The rows are grouped in 4 different ways at once. Each group adds its own fixed numbers to the row, and there is some noise. The rows also spread widely along 12 directions, which tell nothing about the answers.
In the rows, zero is written as 128.
Known rows, each followed by its group in each grouping:
[114 110 141 150 116 107 109 106 116  90 132 139 180 122 138 129 134 147
 128 125 128 126 143 117 158 131 166] -> (2) (2) G K257
[ 88  73  77 192 168 169  87 143  75 162 127  63 139 133 104 122 148 122
 148 118  67 138 128  56 200 203 111] -> (2) (2) N K257
[119 129 159 126 119 120 158 138 108 168 137 109 156 163 134 116 176 141
 159 108 148 123 109  78 100  88 153] -> (3) (0) V K983
[160 148 132 105 173  88 126 139  86  76 115 117 105  78 136 113  66 177
 134 102 178  86 134 131 101 173 134] -> (0) (0) N K711
[148 197 137  74 120  88 140 128  48  27 134 152 103  71 125 108  47 214
 173 100 160 111 141 119 122 186 155] -> (3) (1) A K711
[119 123 137 114 120 107 118  80 110  96 129 153 157 163 116 149 123 149
 130 121 140 110 146 143 181 143 149] -> (0) (1) V K983
[156  56 128  95  91 119  93 195  97  68  82 154 181  78 127 139 121 114
 179 123 156  50 141 132 147 104 142] -> (1) (1) T K257
[175 114 181 100  76  94 123 162 139 108  79 131 157 156 145 116 177 136
 165 126 187  79 129 142 121  89 185] -> (1) (1) T K257
[114 113 115 136 134 114  76 135 130 113  82 142 138 100 132  85 110 167
 135 115 156  99 121 105 114 156 162] -> (3) (2) G K711
[ 90 147 124 158 129 121 101  83 180 163 127 153 171 184 156 134 134 142
 106 136 138 151 118 128 162 167 172] -> (2) (2) A K711
[146  95 101 139 127 148  92 137 153 159  97 178 125 144 114 130 124 103
 129 168 131 136 109 128 127 158 154] -> (1) (2) G K257
[ 96 105  87 133 109 163 103 151 131 143  83 132 133  88 119  72 121 105
 138 113 106 130 107 108 102  94  95] -> (3) (1) V K257
[185  94 131 137 140 129 110 108  81  96 111 156 102 116  83 107 109 126
 127 144 127 115 133 133 119 172 146] -> (1) (2) T K983
[152  97 145 100 160 105 113  68  34 112 156 105 144 185  78 150 152 138
 139 101 158 103 165 119 150 127 117] -> (2) (2) V K983
[162 109 132 152 144 186 165  61  61 100 159 210 107  84  94 121 125 143
 111 115  64 148 138  90 131 162 168] -> (3) (1) V K711
[127 148 121 123 142 120 138 150 115 141 137 119 142 111 135 111 110 125
 137 118 154 147 116 133  81 108 110] -> (2) (2) N K711
[161  75 111 143 102 171  97 230 154 137  60 120 121 102 120  93 156  73
 146 167 113  97  92 158 132 113 111] -> (3) (2) N K983
[143 138 131 110 104 164 128 126  85 120 117 137 108 155 111 126 155 145
 170 114 105 120 127 101 174 159 149] -> (3) (1) A K257
[211  99 153 114 125 148 116 148 150 127  91 167 122 155 133 149 169 110
 127 152 147  81 125 167 151 136 177] -> (1) (2) G K711
[111 137 114 122  93 142 101 142 148 139  79 152 114 142 129  97 109 147
 165 122 129 120 106 118 151 168 147] -> (0) (1) T K983
[144  83 119 113 130 142 129 190  99  97 108 117 163  66 149 129 124 109
 157 106 138  73 129 131 139 107 116] -> (2) (1) A K711
[168 114 143 160 150 131 156 109 120 110 107  65 111 119 115  80 167  83
  83 117 113 132 127 172  99  76  84] -> (0) (1) T K257
[113  70 113 144 134 152 112 118 109 159 112 139 166 141 123 132 159 111
 145 105 126 102 128  82 151 132 149] -> (1) (1) A K257
[139 112 129 114 133 130 136 153 127  92 113  80 173 124 150 157 154  93
 131 104 120  79 139 178 186  92  85] -> (0) (1) T K257
[164 125 144 153 183 139 201 195 121 116 154 106 162  27 191 151 117 106
 121 116  93  95 101 126 135 145 132] -> (1) (2) V K983
[144 150 107 114 167 128 142 163 105 145 121 101  98 103 138 120 105 135
 146 133 137 131 100 112 113 172 113] -> (3) (1) V K257
[189 120 116  90 109 185 103 159 109 130  91 153  74 144 105 130 127 123
 171 129 111  93 123 136 162 167 123] -> (2) (0) T K711
[125 163  92  98 148 150 127 110 165 140 125 172 121 101 163 148  60 117
 129 115 125 114 104 165 146 177  99] -> (2) (1) T K983
[149  85 140 119 145 132 121 215 169 170  78  73 169 134 188 149 189 102
 162 116 162  38  94 131 167 132 139] -> (3) (1) T K983
[ 86 159 118 133 163  87 109 121 111 140 135  68 155 136 152 115 109 168
 139  98 149 134 125  92 141 165 123] -> (2) (2) V K257
[117 126 120 103 157  99 113 109  87 113 136 122 157 134 123 136 107 155
 140 101 175  95 136 108 115 136 128] -> (3) (0) A K711
[143  48 142 175 130 126  91  73  85 106  97 141 145 123  86  84 157 139
 108 114 118 101 151  77 123 126 177] -> (1) (0) V K257

New rows, each followed by its group in each grouping:
[144  86 131 110 112 117 137 184  48 129 133 141 135  93  88  92 114 119
 181 135 164 143 116  88  46  82 122] -> (2) (2) V K983
[134 140 105 106 137 149 152 151 143 210 133 146 129 171 129 151 135  84
 151 145 156 157  95 129  91 112 110] -> (1) (1) N K257
[196  97 161 127 107 125 110 151 128 121  69 104  98 170  97  82 191 100
 124 151 161 117 125 171 100  82 138] -> (0) (2) G K257
[158 139 116 150 184 129 170 177  92 147 137  80 104  67 130  95 107 104
 124 135 116 157 100 110  65 134  95] -> (1) (2) V K257
[137  70 133 157 134 139 115 113  79 143 106 107 123 161  97 107 183 137
 148 118 125 122 135  74 150 145 164] -> (0) (1) G K257
[151  96 117 144 152 144 127 210 105 110 108  89 132  52 149 111 115 113
 150 123 112  90 109 124 142 157 112] -> (2) (2) N K983
[178 154 161 122  84 222 173 150 143 140 114 199  94 128 151 126 166 121
 155 113  60 116 100 132 181 153 174] -> (0) (2) A K983
[123 169 121 128 127 182 174 143 155 151 156 154 149 120 158 157 135  98
 130 122  79 141  98 155 156 121 107] -> (3) (2) N K983
[131  87 111 162 112 140 101 152  99  50 104 105 150  78 103 111 124 116
 124 145  76 106 139 139 176 129 113] -> (3) (0) N K257
[192 143 114  39 147 184  86 155 145 133  85 188  96 141 154 185 119 131
 155 109 141  31 120 175 201 187 123] -> (3) (2) V K711
[180  79 126 127 151 144 100 120 104 191  86 119  81 195  94 115 182 122
 152 136 161 109 119  91 124 169 166] -> (1) (1) G K257
[ 81  74 111 169  86 142 103 115  95  95 138 179 198 134  88 131 133 127
 136 145  94 159 148 102 163 108 159] -> (0) (2) G K711
[184 159 114 115 160 156 116 111 119 192 111 156  22 173 111 108 103 151
 149 156 145 157  92  95 108 246 163] -> (2) (0) A K257
[104 128 166 117  48  70 124 162 164  89 112 109 234 170 161 144 173 119
 147 149 168 122 137 171 163  36 152] -> (2) (1) V K257
[157 137 107  96 157 121 136 128  84 102 125 108 110 106 110 130  85 118
 145 109 136  99 130 151 127 149  83] -> (1) (1) T K983
[ 98 163 109 145 131 148 161 122 156 130 142 147 148  77 168 121  86 122
 122 107  94 146 104 138 139 141 116] -> (2) (1) N K983
[116 159 164 125  70 135 176 132 128 122 147 182 166 111 160 120 128 152
 172 104 117 145 111  98 122 110 181] -> (2) (1) T K983
[185 143 155  59  85 119 112 193 138 100  95 191 121 146 153 175 108 163
 197 152 174  72 115 143 172 187 190] -> (0) (0) T K257
[157 119 124  88 163 149 152 132  88 150 148 159 137 113 125 156 115 106
 146 101 139  99 121 124 108 118 107] -> (1) (2) V K983
[141 122 149 129 149 130 158 102 124 134 138 154 160 119 153 133 150 131
 115 102 152 109 121 121 106 111 159] -> (3) (1) A K711
[138 125 145 159 135 100 165 168 162 151 145  96 194 154 153 152 167  89
 112 171 147 154 111 159 111  78 143] -> (1) (2) G K711
[177 189  98 118 177 158 167 114 144 162 137  80  71 173 110 137 117  69
  92 154 105 160 109 201 120 130  50] -> (1) (0) A K711
[136 133 123 152 137 142  93 124 129 149 100 111 111 180 113 112 159 151
 128 149 113 134 118 113 174 189 159] -> (3) (2) V K711
[ 99 176 113  73  91 152 129 143 176 137 110 166 156 116 180 138 100 125
 162  81 135  93 111 165 153 101 102] -> (2) (1) N K983
[122 116 134 156 156 100 128 121 140 143 122 111 162 129 153 125 133 149
 123 119 150 109 121  97 122 142 172] -> (1) (0) G K711
[127 159 119 140 141 131 128 151 119 127 103  79  97  85 142  61 112 144
 138 100 117 142 110 110  96 134 110] -> (2) (2) G K257
[157 142 133 136 155 140 139  76 137 144 103 116 108 140 127  94 148 119
  90 100 125 118 131 149 111 112 121] -> (1) (1) V K711
[132 142 132 128 121 138 154 160 149 157 122 152 137 104 172 118 121 125
 150 130 142 140  93 110 108 140 159] -> (2) (1) A K257
[148 116  86 111 154 142 147 169  57 128 139 109 103  85  74 103  83  85
 155 134 125 151 116 129  61  97  55] -> (1) (2) G K983
[127 125 135 160 130 145 164 120 138 180 136 138 137 153 130 109 167 105
 123 149 130 176  96 103  89 115 155] -> (3) (1) A K257
[144 204 134  99 160  98 178 175 118 177 135  72  95 150 163 124 108 155
 177 120 173 135  87 105 108 187 137] -> (1) (1) A K983
[140 115 139 149 165 159 152  93 169 199 135 157 144 163 164 160 164 117
 117 112 120 101 103  99 150 157 177] -> (1) (0) G K983
[117 100  70 117 141 150  47 136 120 168  80 156 105 152  96 119  93 135
 157 141 132 116 116  93 156 211 131] -> (1) (2) V K257
[144  78 132 141 134 124 119 107  84 143 140 127 140 190  75 142 164 111
 131 166 135 134 128 111 136 129 142] -> (3) (0) V K983
[142 156 144 129 170 152 146  32 116 157 163 196 121 162 136 159 127 156
 111  90 121 136 129 103 144 193 169] -> (0) (2) T K257
[200 220 137  77 180 106 189 142 121  89 147 139  74  91 168 155  53 152
 122 137 163 124 109 193 119 199 124] -> (0) (1) A K711
[115  95 103 160 120 159 117 125 178 152 103 170 168 102 137 112 118  86
 104 130 107 123 112 135 104  96 126] -> (1) (0) T K711
[110 143  94 106 155 155 168 134 104 142 166 149 149  89 143 159  98 106
 145 108 112 141 110 118 114 112  91] -> (3) (1) G K257
[128 131 100  84 119 164  92  88  94 104 115 165 111 132 118 142 104 151
 163  86 108  94 146 119 194 170 122] -> (2) (1) G K257
[116 144  82 117 149 171 112  91  89 122 107 152  73  94 102  90  64 152
 148  77  92 118 122 104 143 198  96] -> (0) (1) T K983
[143 122 147 135 111 113 124 122 113  82 115 128 148 113 141 122 135 147
 136 121 130 110 138 135 162 141 159] -> (2) (1) N K257
[157 118 138 140  99 142 138 169 124 119 105 147 134 102 118  97 136 105
 135 153 111 145 114 133 104  98 141] -> (1) (2) V K257
[191 136 147 131 138 142 164 121  67 113 121 155  56 102  99  83 116 152
 139 135 120 156 117 100  91 171 163] -> (0) (1) V K257
[100  73 118 143  60 156  81 146 144 161  50 175 135 127 105  44 149 121
 162 113 143 131 108  81  75  84 156] -> (0) (1) T K257
[ 72 119 106 207 135 123 150 101 121 146 131 118 153  88 124  57 107 128
 112 121  99 181 104  69  84 137 146] -> (1) (1) A K983
[191 144 159 130 136 125 138 140 138 143 125 107 123 201 132 165 181 115
 130 164 135 124 122 162 179 166 162] -> (1) (2) N K257
[135 143  94 128 125 158  87 117 137 135  80 183  76 122 102  74  77 138
 123 139 131 148 109 134 104 181 132] -> (0) (2) A K711
[ 92 103 129 150 110  83 121 129 126  68 129 155 206  85 140 130  99 142
 123 149 135 122 127 130 146 124 161] -> (3) (1) V K983
[132 152 172 137 111 122 184 116  94  94 159 171 157  47 154  87 104 158
 143  79 125 139 118  93  61  94 161] -> (2) (2) T K983
[174 121 132 105 131 157 116 115 133 164 103 183 101 178 119 143 155 133
 138 147 148 112 115 129 143 169 171] -> (3) (1) V K711
[129 120 110 171 152 133 152  83 116 117 141 134 141  98 108 103 106 101
  88 130 102 163 130 138  93 117 112] -> (1) (1) T K711
[172 154 125 115 168 175 165 114 144 136 129 198  89  69 156 121  80 110
 102 110 116 117  96 159  98 163 123] -> (0) (2) A K983
[128 216 165 136 160 112 212 101  88 151 176  52 114 166 155 126 157 169
 148  79 118 167 119  93 134 152 134] -> (0) (1) T K257
[ 96 115 107 130 114 101 104 130  53  89 128 121 152 104  85  93  94 154
 166 110 135 144 144  78 104 117 126] -> (1) (2) G K257
[171 155 121 112 161 170 122  79  93 102 113 111  64 141 119 130 142 156
 130  94  83  93 137 130 206 203 126] -> (3) (1) G K257
[108 139 162 146 139 112 172 108  92 108 162  56 193 127 149 117 174 121
 123  70 118 117 140 128 138  59 105] -> (2) (2) A K983
[ 97 116 118 171  80 156 110  97 128 109 118 155 147 146  96 103 136 132
 133 142  68 150 122 107 170 142 151] -> (3) (0) T K983
[117 115 138 121  53 129 128 181 138  87 107 197 172  88 133 111 107 131
 167 156 131 120 105 123 115  99 171] -> (3) (0) A K983
[129  79 148 147  90 127  88  87 132 120  96 155 169 159 108  91 173 109
 110 125 146 125 140 135 114  75 154] -> (2) (2) A K257
[187  95 157 142 121 145 150 153 119 121 118 131 128 123 122 127 171  99
 129 154 120 116 113 133 113 108 148] -> (3) (0) T K257
[168 126 110 112 136 148 128 153 100 137 118 160  80 122  96 115 101 111
 145 157 137 158 109 135  92 147 116] -> (0) (2) G K257
[162 100  91 114 202 150 147 139  82 182 149 131  99 114 103 151  92  92
 141 128 145 117 106 108  83 160  89] -> (1) (0) N K983
[165 146 146  96  96 107 142 177 129  85 108 150 145 104 153 143 113 136
 158 148 142 106 122 152 148 132 160] -> (1) (1) V K257
[142 123 121 110 155 127 117 117 134 153 116 128 129 138 146 136 126 121
 131 110 165 105 120 139 125 143 122] -> (2) (1) N K257
[132  99 101 167 212 129 127 132  61 120 136  42 118  80 123 110 112 140
 123  91 111 103 136  85 137 180  97] -> (2) (0) N K711
[106 169  81 122 162 155 164 130  89 165 152 101  88 117  93  93  83  99
 138 113 106 190 102 126  71 108  44] -> (0) (2) G K983
[129 196 151  96  99 114 139 128 130 110 137 149 130 144 158 134 108 177
 171 113 139 129 118 129 160 162 165] -> (2) (2) G K983
[107 176 160 137  83 108 145 157 144 107 116 128 166 122 159  94 129 166
 153 107 136 141 116 121 119 108 167] -> (0) (2) T K711
[177 147 138 115 150 132 163  76  98 133 153 174 101 155  99 133 126 121
 108 152 153 162 120 151  85 137 143] -> (3) (1) A K711
[127  82 142 147  93 110  61 132 171 118  61 149 157 130 152  98 138 153
 139 130 157  81 122 107 149 158 195] -> (2) (0) T K257
[101  85 113 193 124 123 104 138  76 140  79  31 108 140  71  22 171 125
 136 115 118 161 127  76  95 104 108] -> (0) (1) N K257
[131 208 139  76 157  80 135 138 132 147 141  65 131 187 165 155 116 156
 152 113 180 114 117 158 158 158 106] -> (2) (2) V K983
[130 166 103 113 184 114 145 155 132 139 150  90 124 107 173 165  81 139
 142 126 135 122 105 125 147 185 109] -> (2) (0) G K257
[152 123 151 116  75 156 129 106 164 113 103 164 162 151 131 130 167  93
 122 115 108 101 133 166 143  57 132] -> (1) (0) T K257
[175 158 143 127 165 141 179 134 120 150 157 102 124 160 136 171 150 103
 121 145 104 134 114 158 165 152 120] -> (1) (2) V K983
[151 148 148 124  94 138 173 167  68  94 131  84 112 112 114  91 144 130
 173 116 104 139 122 121 134 106 118] -> (2) (1) A K983
[114 153  99 112 152 134 119  38 146 148 159 171 147 205 115 191  96 113
 105 142 123 134 131 161 188 176 118] -> (1) (0) A K983
[115 138 113 126 157 115 132 210 154 156 107 103 157  50 185  91  90 122
 140 102 175 113  91 124  53 105 105] -> (2) (2) N K711
[164 136 132 140 114 126 149 174 107 102 121 167 116  66 119  94  89 127
 139 166 117 164 106 120  80 139 153] -> (1) (2) V K257
[137 125  83 132 155 148 115 136  92 130 134 123 102 120  95 129  83 117
 136 147 113 148 124 129 133 170  94] -> (2) (0) N K711
[135 132 168 178 116  89 149 138 145 102 121  71 173 142 144 105 174 129
 115 143 119 132 124 142 149 103 164] -> (1) (2) G K983
[128 112 121  98 135 142  94 115 138 138  97 125 143 161 134 139 143 122
 139 102 145  60 122 138 166 132 119] -> (3) (0) A K983
[119 157 122 135 164 128 140 137 125 111 129 108 133  77 164 116 103 153
 130  98 111 104 108 118 144 168 128] -> (3) (2) G K983
[135 105 113 158 182  94 106 187 143 161  98  61 123 137 149 128 122 134
 133 160 166 112  99 111 139 204 144] -> (0) (0) N K257
[127 117  88  94 172 160 109 138 113 152 107 147 125  84 139 122  82 113
 146  76 137  71 112 115 117 156  92] -> (1) (2) A K983
